The rows of a group lie close to one hidden flat surface of 5 dimensions, which passes through zero. Surfaces can cross.
Known rows, each followed by its group:
15.7	-23.5	6.8	7.9	2.3	-37.8	-29.1	-30.7	-16.3	-18.2 -> R
-29.9	9.4	13.5	-15.7	32.4	-15.9	-8.7	-23.3	14.9	19.4 -> E
9.1	4.5	3.4	17.3	-5.3	-11.9	-11.5	-10.0	-10.0	11.3 -> E
-14.4	25.7	-9.0	-13.2	0.4	-2.2	-17.5	-30.0	5.6	-13.4 -> G
-10.2	9.5	-1.8	-9.5	-16.1	-13.0	7.5	-12.7	-2.6	-8.8 -> T
6.9	7.3	-13.4	-2.1	12.2	-7.2	-6.6	11.9	-2.0	1.3 -> T
1.9	14.3	26.4	4.8	-22.0	-15.9	0.9	16.4	6.2	17.1 -> G
11.9	13.7	-16.6	5.0	-11.7	8.0	-16.5	-5.8	-15.0	-23.2 -> M
-8.1	2.9	10.1	-0.7	0.7	15.6	-7.3	-7.4	4.0	-2.2 -> E
11.5	-12.6	18.6	2.6	-12.7	4.6	0.2	18.2	-4.6	-11.7 -> R
-1.3	1.6	1.3	-3.0	-1.4	-4.2	0.5	1.1	-0.6	-2.5 -> C
-16.2	22.3	8.3	-6.7	2.2	-0.6	-10.6	-13.2	8.1	4.0 -> M
4.2	-0.1	8.4	9.7	4.4	6.8	-15.2	-1.4	-4.2	1.6 -> C
2.5	-6.3	12.0	15.4	2.7	6.5	-9.8	-8.1	3.1	15.3 -> T
3.1	-4.1	0.3	13.4	-1.2	-3.5	-8.5	-14.4	-24.7	-5.8 -> E
3.6	2.4	-0.1	-7.1	-1.7	6.5	3.4	17.7	15.5	0.2 -> G
-20.3	12.9	22.6	-16.8	-2.3	-0.2	-0.2	-1.0	10.8	-3.9 -> E
7.8	-9.9	-4.3	12.0	-5.0	-15.5	2.2	-6.5	-24.1	0.1 -> R
9.4	-12.1	-6.4	18.0	8.7	19.1	-6.0	-3.8	-4.9	5.8 -> C
19.6	-24.5	5.0	12.4	-4.8	-25.6	-15.4	-9.0	-25.7	-16.2 -> R
1.2	8.8	4.5	5.3	4.1	6.9	-3.9	7.2	10.4	15.7 -> M
-8.4	3.9	13.4	0.7	-2.2	1.2	-7.2	-12.5	-11.6	-6.7 -> E
13.9	10.1	-27.6	-18.4	7.5	-13.2	-4.2	22.9	14.0	-12.5 -> G
-10.4	28.6	12.3	-18.1	5.1	-0.7	-10.9	11.7	29.1	7.5 -> T
0.4	-6.4	-3.4	9.2	-2.2	14.0	1.1	-13.0	1.3	3.2 -> T
-6.5	35.6	6.6	7.4	2.9	-13.0	-21.7	-14.1	-3.3	16.6 -> M
-19.6	21.5	27.0	0.0	-14.0	-11.5	9.1	-11.4	31.7	41.7 -> C
-7.3	9.2	14.1	6.5	-3.4	5.9	0.9	-5.9	19.3	24.7 -> C
1.7	-2.7	-3.5	-5.0	3.8	10.7	3.5	9.4	9.5	-3.2 -> G
21.6	15.8	-1.8	16.8	-13.1	8.6	-16.7	14.2	1.8	5.2 -> M
12.8	-4.1	-12.7	-16.1	26.4	-2.9	-25.7	13.9	11.8	-21.4 -> R
-0.4	-2.6	-3.9	-0.8	3.3	3.9	0.0	1.7	-1.1	-5.1 -> C
1.6	16.8	-12.7	6.5	5.8	5.8	-13.2	-10.9	10.9	11.5 -> T
20.6	-26.2	1.7	4.4	-15.7	-1.9	11.4	22.0	-2.1	-9.7 -> M
-7.9	4.5	53.3	7.8	-38.9	-11.5	6.4	2.4	-2.6	10.4 -> R
-12.6	10.5	-0.9	-24.6	24.9	-20.9	-13.4	-4.7	14.3	-4.5 -> G

New rows. What belongs after each?
15.6	-26.7	19.4	-2.5	-5.8	13.3	-14.2	12.2	12.0	-26.9 -> R
0.8	-23.3	28.1	10.8	-28.5	9.3	7.0	-11.0	0.0	-5.8 -> R
4.4	-0.8	-0.3	12.9	-0.7	-20.7	-7.2	-14.0	-24.8	3.3 -> E
6.1	-7.4	-29.6	13.6	10.7	-23.7	-0.3	-27.3	-28.8	3.0 -> R
-0.3	-25.0	8.5	0.1	-7.8	22.0	-1.5	-16.5	18.6	-13.0 -> R
-20.9	15.7	4.7	-7.0	-2.1	10.2	5.6	-18.6	23.9	13.9 -> R
2.6	-1.5	3.1	1.9	3.2	-1.9	-2.6	2.1	-1.3	2.0 -> T
-6.3	-6.7	19.4	-2.6	-7.0	-0.4	4.3	2.6	2.3	-0.6 -> T
-3.1	-1.6	4.3	5.4	-0.8	26.4	-6.7	-8.6	-0.8	-8.9 -> E
-4.0	-1.5	-8.0	-6.7	16.2	-2.6	2.5	1.2	16.0	11.5 -> E
-2.3	-9.1	-14.9	-6.0	12.5	18.0	2.4	-3.3	5.0	-10.2 -> G
18.5	2.4	-17.5	15.1	-1.9	11.0	-8.2	6.5	-10.5	-2.3 -> M
-6.7	-7.1	0.1	-3.7	1.5	25.0	1.4	-3.3	-4.8	-16.9 -> E
16.4	-33.7	-13.0	10.4	-4.3	-25.3	15.1	0.8	-32.2	-11.5 -> M
-1.5	-16.9	11.5	-16.9	3.1	7.5	14.8	31.8	1.5	-16.0 -> T
-1.5	25.4	12.3	-4.8	6.3	-42.0	-18.9	1.2	-7.5	10.1 -> R
-12.3	-14.0	36.2	3.3	-12.6	18.2	6.0	-6.9	13.5	7.4 -> T
-8.3	6.9	-6.9	-2.9	-4.0	33.4	1.2	-9.2	27.8	0.6 -> T
-10.2	-6.0	31.5	-17.8	15.9	-8.3	3.6	28.4	27.1	17.2 -> G
11.9	-4.6	-5.2	15.5	2.8	-11.5	-2.2	3.1	-12.6	13.9 -> M
-9.8	-1.1	8.6	0.7	-0.8	13.7	-0.3	-11.3	2.7	0.6 -> G
3.7	7.1	0.5	-6.2	8.0	-8.3	-8.0	13.2	-0.3	-3.0 -> R
-6.5	-13.5	25.1	-14.0	-6.7	-9.4	13.3	18.9	-6.9	-10.8 -> T
10.1	20.9	-23.1	-7.6	-16.4	15.8	-0.8	11.8	18.7	-13.7 -> G
-10.7	-1.1	4.7	9.3	-18.0	13.9	21.9	-9.8	-1.4	12.0 -> R
-16.2	1.0	5.1	-9.2	15.9	17.7	5.5	0.7	23.6	14.9 -> M
-2.7	-3.7	10.1	6.0	-9.3	-8.8	0.0	-15.2	-4.5	2.6 -> R
-3.6	14.2	14.7	-3.3	-2.0	-18.7	-7.2	1.2	-0.7	7.3 -> R
3.6	-10.4	15.5	-0.7	-7.4	2.3	-5.2	-2.7	5.4	-7.7 -> R
5.3	-5.0	-2.1	4.6	-11.7	-14.4	5.3	0.3	-31.1	-15.0 -> E
-10.0	-4.1	7.0	-4.7	-13.9	11.8	11.1	-9.5	6.9	-6.7 -> T
9.8	-25.0	-17.4	6.9	11.6	20.4	15.0	12.8	1.6	2.2 -> M
3.7	3.8	-5.1	-2.6	-1.0	-5.5	-1.5	3.9	1.8	-2.7 -> G
3.7	22.1	15.3	1.4	-26.1	-4.3	-0.9	12.2	13.0	8.7 -> G
-25.0	-9.9	18.9	-7.7	19.6	16.0	-0.9	-20.4	8.1	1.3 -> G
4.6	-5.2	-8.1	-1.5	16.3	-39.2	-5.9	-2.3	-19.7	0.2 -> G
5.8	-11.3	-2.9	4.5	-16.8	34.0	3.8	3.6	-19.5	-32.6 -> E
-4.8	-10.9	2.6	4.5	8.7	-0.1	0.6	-9.4	-9.9	0.3 -> G
6.5	23.0	-32.5	-7.4	5.3	-33.0	-5.4	-0.8	-17.5	-8.0 -> T
-4.2	4.2	2.0	2.8	-7.2	-8.0	9.2	-4.1	7.6	17.7 -> C
9.3	11.0	-5.0	-12.8	-5.6	7.8	3.1	29.2	25.0	-2.8 -> G
-19.4	-3.1	41.9	-3.7	9.1	-16.1	-2.2	-4.8	4.1	20.1 -> G
-7.1	2.9	-2.0	-5.0	-1.3	30.0	2.0	-3.8	16.9	-6.9 -> G
-3.4	16.1	8.3	-9.3	5.3	-9.9	-10.3	3.3	9.5	3.9 -> R
-17.4	1.3	-4.8	-20.0	33.9	-26.4	5.1	-4.9	21.5	22.4 -> E
2.0	8.0	-0.9	-14.6	-2.7	-2.8	10.5	24.6	36.8	13.6 -> E
-5.2	-10.7	-15.5	-13.7	19.1	28.2	3.1	2.0	15.8	-12.7 -> G
-6.2	8.1	8.4	-4.7	-2.8	5.6	2.6	6.0	9.9	3.3 -> R
2.4	11.0	-20.3	8.8	-0.2	6.4	23.3	23.4	-23.4	12.3 -> R
3.9	-3.8	2.5	13.4	5.9	10.2	-9.0	-5.7	-1.2	11.0 -> C
19.5	-9.2	-7.5	15.8	-0.2	8.6	2.6	18.9	1.2	10.5 -> M
